All groups share one centre, and each spreads out both ways along 11 directions, with some noise.
Known rows, each followed by its group:
[-10  20 -18 -22 -26 -13 -20  28  17  17  23  -3 -10 -22   4  17]
Q_206
[-12 -54   1   3  59  -5   8  -9  -5 -20 -41  -5   3  -1  37  -7]
Q_200
[ 24  13 -34  19  -6  20  13   6 -26   7  36 -16  -4  23   2  20]
Q_493
[-13  10   6  35  22   0   1  28  -7 -33   0 -31  -8 -23  10  -7]
Q_871
[ -2 -16 -37  -1  10 -13  -7  16 -31 -22  12 -12 -18 -44  27  11]
Q_526
[ -6   6  39  -6 -29   2   0 -19  38  39  -8   7  12  -4  12   7]
Q_206
[  0  -6  -8 -11 -13   2 -24 -12  23 -12  16   2  14 -13   0  -1]
Q_526
[ 13  25 -37  31 -34   9 -37  33  -7  -5  26   3 -10 -11 -10 -23]
Q_871
[ 18  28  30  15 -10  -9   8  21   6 -27  25   1  -5  24 -20  -6]
Q_526
[-10  21   6 -27 -10 -16  -2  28  21  -2  23   6   2  17 -27  21]
Q_399
[  5  36   1 -31 -24   5 -10  20  35   2 -16  14   9 -10 -14   2]
Q_203
[  4  -9  16  33   5  -7  14   0 -19   3  15  -8   2  11  -3  15]
Q_493
[ 37  13 -22  14 -36 -23  30 -15  24  -1   1  -1  44 -19 -23   4]
Q_399
[ 13  10  12  12  -5  16  -7  43  13 -30 -16 -36  -9  19  21 -14]
Q_399
[ -3   1  -1 -44   8 -17 -16 -32   9 -45   1  27 -10 -39 -29 -43]
Q_871
[ -6 -24  14  13  21  23 -13 -14  -9 -14  17  -3  -7  65  -3 -23]
Q_526
[-17  21  49 -69  14 -21   9  10  39 -24  -4   6 -13  24 -29   5]
Q_871
[  9  20 -24  19   6  -3 -13  41   0 -15   1   2   1  23 -35 -14]
Q_493
[ 26  31  74  -5 -15   3  31  -3  35 -14 -19 -19   9  -6  19  24]
Q_526
[-14  -3 -38  -6  12 -19  -8  12 -11  18  24  -6  -7  -5 -29  17]
Q_203
[  9  -1  -5  12  -1 -21  11  10 -12  -1 -17  -5 -11 -43  22   0]
Q_203
[-17  -3  -4 -24   4 -17   9 -22  42  -8   6   4   7 -29  39 -22]
Q_493
[  2  29  -5 -18 -25   8   3  22  24  48  23  -7   5  34  -9  40]
Q_493
[  1  -2  -4   0  24  -1 -10  34  -5   2  -7  19 -11  12  13  15]
Q_200
[ 11   0  -4   3  11  11   9  -5 -26 -48 -13 -21  -2 -47  20   7]
Q_399
[ 21  26   3 -25 -20   6  -2  -2   9   4  -6  18  -1  18 -30  -3]
Q_493
[ 25 -14  12 -18  14  23   7 -26  -3 -28 -20  -5  -2   6  21 -10]
Q_526
[ 34  29 -38   9 -31  44 -21   6 -14   6  31   3   4  49 -29  -6]
Q_871
[-44 -26  -4 -14 -12  13 -35   5  -9   4  -3   5  11 -26  16  27]
Q_206
[ -3 -12 -16  35  -6 -28  -1   3  16  32  14  13  18   8  -7 -12]
Q_203
[ 27  -2 -42  31  -8  13 -12  15  -2  -2  21 -21   9  24   9  -5]
Q_526
[  1  13 -19 -46  17   1  -6  13  34 -10 -23  11  10  10 -28  -7]
Q_206
[ 14   6 -45 -63 -15  14 -29 -23   3 -21   9  17   1 -23 -17   2]
Q_526
[ 26 -19 -10 -28  -2  -2  19 -14  -7 -16 -20 -20   1 -21  35  14]
Q_399
[ -4  -1  -9 -19  12   9 -13 -10  24  -3 -12  -2   7 -11   2  -6]
Q_206
[  5  21  25 -16 -30   4   0 -11   4 -27  11  16   3 -33   7   8]
Q_203
[  4  11  10  19  -8  10  22   4   1  28 -28   6  23   8  -6  20]
Q_206
[-40 -20  -8 -21  22 -28 -22  59  25  22  26  -5  -8  43   7  27]
Q_200
[  2  18 -19  21  37  -4 -29  51  11 -38 -30  33   0   1 -29 -37]
Q_200
[  1 -27 -10 -20   3   8   5 -33   4  23 -27  -2   7 -27  34  13]
Q_203
[ -8   0   1 -12  32  11   7 -13   6 -17  -2  -2  18  17 -22   9]
Q_871
[ 15 -22  10   2  11   6   3  -9  -6  -4 -33  -9 -17  -2  39 -17]
Q_399
[ 11   1 -29 -16 -16 -15  -6   7  -2  38 -21  27 -17  -3  -3 -27]
Q_526
[ 22  28 -12  -4   8   0  42  36  22  37 -45 -14  17   5   9  37]
Q_203
[ 24  26 -29  20 -22 -14  26  22  -4  23   7 -17   3  -4  -7  14]
Q_200
[-11 -10 -58 -21 -13 -29  -6  19   4  21  30 -11   4 -16   1  24]
Q_200
[  9  -6 -40   4  -8 -21  -7   4  -8  25  10  19   1 -30   8  18]
Q_200
[ 15   5 -21  22  32  -2  10  30 -17 -17   1  -3   3  21 -13   9]
Q_200
[  7   2  15  -4  38  22  24 -20   2 -12 -50  -1  17 -17   8  15]
Q_200
[  8  26 -15  -3  12 -34   9  15  -3 -38  32  -2 -10 -33 -23   1]
Q_206
[  9 -13  22 -19  -8 -11   8 -12  15   6 -20   6  -7  -2  20 -10]
Q_200
[  8   5   8   9   9  52   1  -3  -8  31 -16 -14   0   9  40  42]
Q_200
[ 13  35 -36   8 -30  25 -14   4  15  29  27  -3  10  16  -6   3]
Q_493
[ -5   8 -30   4  11   8   8 -45  19 -11   3  13  56 -30 -48   9]
Q_399
[ -7   2  -4 -13  -4 -26  -5  21  17  12  -6 -12 -17 -32  17  -8]
Q_871
[ 18  41 -16  11 -34  29 -15  31 -13 -22  36  -7 -11  -4   3   7]
Q_203
[  9   7 -53  11  13  17 -15  20 -27 -26   1 -17  -6 -33   8   1]
Q_871
[-14 -22 -29 -57  27 -11  -2  26  21  -1 -51 -10  -5 -33  33  18]
Q_526
[-15  24 -40  19 -42 -15 -52  18   6   8  59  27   0 -20 -31 -22]
Q_399
[ 27  33  16   4 -49  42 -11 -23  -2  27   2   1 -15   5  10 -10]
Q_526
[-33 -16  30  -8  37 -23   7 -13 -41 -43  23  35 -23  19 -45 -27]
Q_526
[ -4  32 -26  46 -13  24   0  15 -19  38 -12  -9   4 -24   0   4]
Q_526
[ 32  11  19 -10 -39  13   2 -20 -10   7  12  19  -8  11   3   4]
Q_871
[ 13  23  12  29 -19 -10  10  34  14  11 -31 -19  -4 -17  14 -16]
Q_200
[  3  38  -4 -38   0  -2  20  -6   3  -5  13 -13 -11 -27 -13  25]
Q_871
[-19 -41  -9 -33  14  -9 -10   1  -4   2 -13  21   7  18   2   7]
Q_206
[ 12 -35  -7  19  16 -41  27 -20 -23  -3  27   9  -7  10   3  -9]
Q_871
[ -1  -1  14 -10  -3  24 -22  -9  46  27  -9   8  19  69 -16 -22]
Q_526
[ -1  31   7  20 -20  24 -16  22 -19 -27  12 -10  -3 -26   0  14]
Q_871
[ 20   0 -39   7  -1 -31  18  -3   0  28  31   5  -6  23 -18 -13]
Q_871
[  2  -5  10  11  17   8  26  23 -47 -23  -6 -28 -16 -21  33  39]
Q_206
[ 31  -9 -72  22  -7 -10 -15  44   3  -6  -3  -8   4  19  -3 -36]
Q_399
[-36  21  12  -9   4 -23  -6   2  13 -20  36  14  18 -29 -48  20]
Q_203
[ 46  11 -19  -4 -15  17  22 -31  -9  -2   0   0 -14 -10  33 -19]
Q_493
[-16  22  10  -7   6  26 -15  -2  33  -1  16 -10  15  26 -21   6]
Q_206
[-28   5  -5   7  10  -4 -23 -16  49   3  -6  31  48  11 -56 -27]
Q_206
[ 12 -23 -30 -17  14  23   4 -40  -7  -1  -3  -4   3   1  29  -5]
Q_493
[ -7  26  -4  -9   0   1  -4  30 -11  -4  37  -4 -17  20 -18  26]
Q_399
[-20   8 -29  18 -16 -11 -45  13  25  40 -15  36  -1 -36  -7 -39]
Q_399
[  6  29 -31  -9  -3  -3   0  34  -9 -29  35  -6 -14  -6  -9   7]
Q_493
[ 34  14 -24  17  26 -43  36  47  -1 -11 -16  -3 -10   0  -8  -7]
Q_206
[ 36  50 -21  17 -19  20  -7  22 -27 -29  15   5 -19  -5 -28 -16]
Q_399
[-19  -6 -32  30  -2  16 -44  13  12   2   0  -1  17 -18   3 -20]
Q_871
[-36  -3  44  22  30  31 -14  -2   5 -18 -20 -23   5  -6  23   2]
Q_399
[ 32 -25 -37 -29  10  38   8 -18  -7 -26  -8   1  16  28  44   8]
Q_203
[-15  14  -2 -32 -15 -27 -14  32   1 -19  36  27  -8   5 -38   9]
Q_206
[ 23  19 -29 -28   0 -15  21   6  14   1  -6   2  13  17 -38   1]
Q_200
[ -2   0  -2  -8  21  29  -4  22  11 -15  -8 -17   6  36   9   4]
Q_203
[ -8   1  21   4  -4  -6 -16  27   3  -2  -5   1  -5  12 -19   5]
Q_493
[ -1  38 -44  31 -11  12 -11   8  -1  -1  11   1  30 -35 -34  10]
Q_493
[ 30   9 -35   9  16  26  -4   4 -15 -19  12 -16  -9  29  -3 -14]
Q_206
[ 19 -41  25 -53   1 -38  23 -10 -10  30 -24   0 -46   3  40   8]
Q_203
[ 19  21 -20   9   2  28 -10  31  -1 -76   3   8  22  14   5 -24]
Q_203
[ -9  16   0  23   0   6   2  29   1  12  23 -20   4  20   0  28]
Q_493
[ 30   6 -31  15   6  21  16 -20 -37 -31  21 -18   1  10 -16  -7]
Q_200
[  6  48   8 -32 -18  -2   3  17  24  -5  -9  13  -1 -23 -28   6]
Q_493
[ 13  12   2  11  -1  30  -9 -13 -14  -8  13   9  -5  22 -15 -15]
Q_399
[ 23  -8 -27 -68  -6   8  -1 -29   9 -22  -7  31   7   2  -1  -2]
Q_203

New rows. What belongs after each?
[ 13 -25 -23 -22  10 -14 -11  14  23 -20  40  -5   7  45  -4   9]
Q_526
[ 15 -27 -22 -31  27 -27   9  -8 -14   1   6  43  -6   9  -3  19]
Q_200
[ 40  63 -51  12  -4  11  16  18  -1  -3  39 -17   3  15 -41  16]
Q_206
[ 55   3 -12 -12 -15 -14  30   7   4  15 -14   1  -6  14  15   6]
Q_526
[ 35  14 -12   0  -4  18  28 -22   5   4 -29 -11  -2 -14  42 -14]
Q_493
[ -2  -7   3 -26 -18  -1  -3  -1  35  41  36  -7  -9  52  38  -1]
Q_493
[-18 -21   4 -43 -38   5 -23   6 -15  19 -10  -1 -26 -48  58  31]
Q_206
[ -3 -26 -24  20  13   5  -8   6  -3 -28  32   3  20  37  10 -10]
Q_203
[ -1 -12 -15  -5 -20   7  -9 -25  -2 -36  17  21  23 -38  27  -5]
Q_203
[ 10  28   6   3   8  16  13  14  -1  25 -21 -30 -14   6  -8  24]
Q_203
[ 16   8   0   5 -18 -10   9  17   6 -20   7  13   6  -5  16  -6]
Q_203
[  4   7 -35  35  13   1  -4  29 -15 -44   0 -31  -2  -6 -12 -32]
Q_200
[-34 -29  -1  -7   3  -4 -22  -1  10   9 -16  40  35  20 -33  -7]
Q_206
[  8  -8 -47  -6   5 -31 -13  25   1  -7  23  -8 -20 -18  12 -12]
Q_206
[ -6 -26 -23 -17   3   8 -10  11 -25  -8 -34  23   8   1  -3   3]
Q_206
[ -2 -10  39 -10 -11  18   0 -30  20  44  -4  18   8  20  22  25]
Q_200
[ 27 -11   3  16 -12   6   0   3 -43   6   1  -5 -20  15  -3  11]
Q_493
[-40 -27 -13 -31 -27   0 -56  -4  12   4  -6  15  -3 -50  26  -8]
Q_206
[  3  12  30 -42  -8  -9  10 -22   1   2  13  12 -14   4 -22  19]
Q_203
[ -6  31   0  42  -3  59 -51  12   5  16  20  25   8  16  -8  13]
Q_200
[  8  28   3  30  24   3   3  28  13 -26   9 -30 -10  10  -1 -13]
Q_206
[-10 -41  -7   4 -27  10  -7 -11 -18  43 -36  30  20   6  20  11]
Q_206
[ 22 -17  18 -38  -7   6  -7  -9   0  10 -40  13 -16  18   3  -8]
Q_493
[ 10  22  18 -14  -3   2  17  13  16   0 -11  -8  -6   4   9   8]
Q_493
[ -6 -35   2 -15   2 -10  -3 -41 -19  18  14   1 -17 -19  14   7]
Q_203
[ -3  17  16  -8  -7  -3 -11  22  18 -15  11  -8  -3   0  -1   5]
Q_526
[ -8   9  12  16  10  12 -13  19  13  19  -5  17   7  12   3  15]
Q_200
[ 12  52   4  13 -18   2  12   4   1  13 -16  28   3  -7 -51 -17]
Q_526
[-20  -3  25 -30 -11  16   2 -13  -5  11  -3   3   9   2  10  37]
Q_206
[ 10 -13   2 -10  12   0  -2  -1   5 -16  -8  17   8  35 -11 -12]
Q_871
[ 23  30  -1  -3 -14  38  -7 -29  14  -9  12   1  22  15 -25   5]
Q_526
[  2  21  -7 -16   7   9   5  -1 -30 -42  57 -28 -18 -13  -1  34]
Q_206
[ 17  21 -15  46 -14   3  -2  10 -22  20   7 -21 -14 -19  -2  -2]
Q_203
[ -9  20  11   6  -8  24   4  23  -8  32 -29 -20 -19 -13  28  10]
Q_526
[ 12   3  -4  10   7  -8   8  24   5 -13 -36  18  19  -6 -10   2]
Q_871
[-11  -8  49  -5  15  10   7  -5  34 -12   0 -22  14  30  13  21]
Q_526
[ 22  45 -24  12  -4  34  13 -21   8 -22  44  -7  15  11  -8 -15]
Q_493
[ 18  24  14 -21  12  12  30   0  -3 -33 -15 -19   8  -7  -5  26]
Q_399
[ -4  -6 -32 -20  -9   8  -8   2   3  21   3   8  23 -11   2  38]
Q_871
[ -1  -5 -11   2  -7 -10  -1 -15   3  22  12  -8  -7 -18  14   0]
Q_871
[ -8   1  12  18  15  -1  -2  -2  -6 -34  -8  16  18  -8 -27 -19]
Q_206
[ -5  -1 -23 -24  -9 -17 -34  12  15  -9  31  13 -21  10 -17 -40]
Q_871
[-22 -19  16 -17 -20 -33 -28  35  18  34  10  15 -35  10  28  -9]
Q_399
[  4   7 -28 -25 -40 -12 -26 -24 -43  -8  50  44 -31 -35 -29 -20]
Q_526
[ 19   3 -51  12 -33   2 -19   5  -6  40  18  13  -4  12  -3 -15]
Q_526
[ -4  26  -2 -37   3  13 -16  12  18 -14   9  -1  -7  20 -27   0]
Q_871
[ 39  26 -17  22  24 -16  29  21  -2 -17  -1  -6  -6  21 -21 -16]
Q_206
[  2  -8 -17 -36 -22 -16  -1 -10  -4  12   8  16   0 -42  13  34]
Q_871
[-18 -13   7  66  33 -36  11  13 -23  13  13 -23 -12  -5 -18  -2]
Q_203
[ 24   8  56  39 -18  -1  29   6  -9   5  -2  -3  -8  27  20   2]
Q_871
[-19   4  28 -13  16  -7  10  10  36 -10  12   9  28  47 -20  14]
Q_203
[ -4  15  36   5  13  10   3  -8  18 -16   6 -26  -6  -7  16   0]
Q_206
[ 36   4 -69  -9 -23   9   2  22 -28  29 -25  12  -1   2  -2  12]
Q_206
[  2   6   9   1  -2   1 -12  30 -18  -2   1   3  -5  23 -42  24]
Q_493
[-15   3 -42   5  -8 -33  -9  27  -1  34   5  22  -3 -17 -15  -9]
Q_526
[ -8  14  22  -1   8   7  -5 -12  24 -20  -5  -1  22 -22  -9   5]
Q_526
[  3  44 -11   4   0  17 -14  19  -1 -18   3   8  -3  -4 -36  -8]
Q_399
[-29  38 -17  28  17   3 -41  43  19 -12   8  26  12   7 -61 -32]
Q_399
[ 20  38 -52  -3 -23  20 -10  18  -8  11   8  10  -3  -4 -30   1]
Q_526
[ 19  33  54  15 -24 -14  46 -20  14  36  27  -9   0  12   0  34]
Q_206
[ 52  47  30  22 -12 -27  43  25  16   4 -18  -8 -23  -8   7 -15]
Q_206
[  1  11  13  15  -8 -18  -4  -5 -21   9  35  -1 -26   0 -33  -4]
Q_203
[-14   9 -22  32 -12  11 -14  -7 -11  35  14  16   7  10 -23 -17]
Q_526
[-22   4  27 -26 -12 -31  -8  -7  29 -22  13  11   5  -7 -31 -20]
Q_200
[ 38  -4  10  31 -55  23  -2 -29 -36  20  10   3 -13 -29  49   9]
Q_871
[ -4  27  14  18 -11  16 -13  -1  24  26 -18   5   9  -7  -7  -6]
Q_399
[ 27   2 -49  -9   4  19  -4  29 -21  -3 -39   9   0  25  -9  -9]
Q_206
[  7   1 -27  -2  14  -6   5  38  11  -3 -23 -22 -13 -19  53 -14]
Q_493
[ 21  24 -11  31 -29  11   0  14  31  41  12 -10  24  34  -4  11]
Q_526
[-12 -24   1 -53  10  17 -26 -25   8 -21 -15  25   3  13  -9 -13]
Q_206
[  7  31   9  39 -10 -30  24   0 -11  -9  42   5   6 -26 -26  12]
Q_206
[-17   4  24 -26  11 -11  13  -1   2  25   4 -16 -17  -4  -2  41]
Q_203
[-23  -6  -7 -16   2  -2 -36   2  15 -24  17  35  28   4 -37   0]
Q_871
[  7  20  -9  -7  24 -15  25  -8 -21  20   6 -14 -13  -5 -47  31]
Q_203
[ 17  -1 -12  -9   4  30   5 -24 -20  -1  36 -45 -23  -9  49  30]
Q_206
[ -3 -26  10 -10  24  -3  30 -45   3   0   0  -3  15  -8  25  15]
Q_493
[-21   6   1   4  21 -21 -14  18 -16 -15  10 -13 -25 -24 -27  -1]
Q_203
[ 10   4  15  -6  -6 -23  31  19   5  11 -12  -6  -1 -19  32  29]
Q_203
[-10  31  32  15  23  -9  25   9 -14 -15  19 -15  -5   6 -45  25]
Q_203
[ 28 -63 -45  -6  14 -46 -10  -7 -39   5   5  15 -41   4  24 -39]
Q_203
[ 20   5  -1 -21   1 -11   4  -4   7  -4  25 -12 -24  -3  16  -4]
Q_206
[-26   4  22 -33  -8  15 -18  54  -7 -11 -12 -24 -28 -14  44  35]
Q_206
[-25  23 -21  16  17   3 -10  45 -15  15 -37  13 -18  -3 -24 -35]
Q_526
[ -4   5 -42  -5 -18  -5 -17  30   1  13  36 -10  -3  19 -11   8]
Q_200
[  4  44 -28   9 -36  -5   4  19   2  -1  36 -20  10 -11 -36   6]
Q_200
[  0  -8 -14   8  -3   3 -14   6  -6  16  12  10  -4  -1  14  12]
Q_200
[ -2   0   8 -15 -13 -31  17  11  26   8  -4 -11   1   9  -7 -11]
Q_200
[  8  37  13  -5  -8 -16  13   9 -19   2  11 -10 -27 -29 -31  20]
Q_203
[  5  20  27  45 -12  14 -15   4 -25 -31  23   0  -7   2 -25 -15]
Q_493
[ -4  22 -11 -31  19  -6  -2   5  10 -33  20 -14  -8 -28  -5  12]
Q_206
[-42 -20  31 -36  -1  -3 -22 -16   8  13  40  14  -4  -7  17  45]
Q_200
[-13  -2  -2  -8 -10  28  -4   3  15  18   5 -39  15  -5  34  41]
Q_399
[-12   3  19 -12  15  33 -26  52   7  23 -25 -15 -30   4  60  39]
Q_200
[  9   1 -13 -37 -12 -18  14  16  11  10  -5   5  -3  -8  16  26]
Q_203
[ 17  37 -27 -11   1  25  11 -11  17  -3  18  -5  18  10 -12  -1]
Q_493
[ 32  -4 -56 -19 -16 -18  -4  -2 -20 -21  11  27  -7 -31   0 -17]
Q_203
[ 33   4 -49 -10 -24 -19   3  -2 -13  21  38  10 -12   4  -3   1]
Q_206
[-22   6  10  -6  15   1   8 -12  -6 -12  -5   5   6 -34 -11  12]
Q_526
[-19  17  -7 -17  -2  27   2  -3  11 -10 -13 -41  15 -35   8  21]
Q_200
[ 13 -10 -53  31  -8   4 -14  13 -22 -38  34   9  10  -2  18 -19]
Q_203
[-28 -22  -2  -3 -45   4 -42   1   7  41  26   4  -5  -4  28   8]
Q_206
[ 29   4 -33  -5   5 -13  17   7   3  -7  12   2  14  14 -17  13]
Q_526
[  6   4   1   6 -12  27   1  -3  15  20 -10 -28   3  12  21   3]
Q_200
[ -8  14  18   6  13   5  -5   8  -3  -8 -22  23 -12  22 -33 -44]
Q_526
[ 46  34   3  42 -27  -9  41   4  24  26  -4 -13  29  -8   5  30]
Q_526
[  3   3 -21  -3  -8 -40  18   7   5  36   3  27   5   2 -26   0]
Q_526
[-20 -28  15  -1  11 -11 -25  -9  18  34   0  43   7  -4  18  15]
Q_200
[ -5   4  -3  -9  -3  12 -17 -17  33  16 -22   3  13 -17   8 -13]
Q_206
[-19  31   6  -2   3  23  11   1 -23   8 -20  -7  -9 -52  -1  22]
Q_526
[ 11   9 -14 -18   3   6  -3 -14 -16  -2  -1  -6 -18 -23 -10  10]
Q_203
[-12  18  -1  25  -1   4 -23  22  16  -4  -6   4  10 -15 -10 -13]
Q_200
[-15 -10  19  11  17  17   9   2 -13  14 -23 -18  -9  -2  34   9]
Q_526
[14 30 13 24 -4 -7 12 37  3 36  6 22 -7 16 -1 39]
Q_200
[ -6   2  18  -1  15  -5   2 -10  23 -11  11  -3   4  14  -9  -6]
Q_206
[  1 -20 -29  -5  10  10  -4  -9  21  -1   3  13  36  32   3  -1]
Q_203
[  5  19  -9  14 -26  -4 -23  55   9  18  -6  -4 -16  15  -7  -5]
Q_493
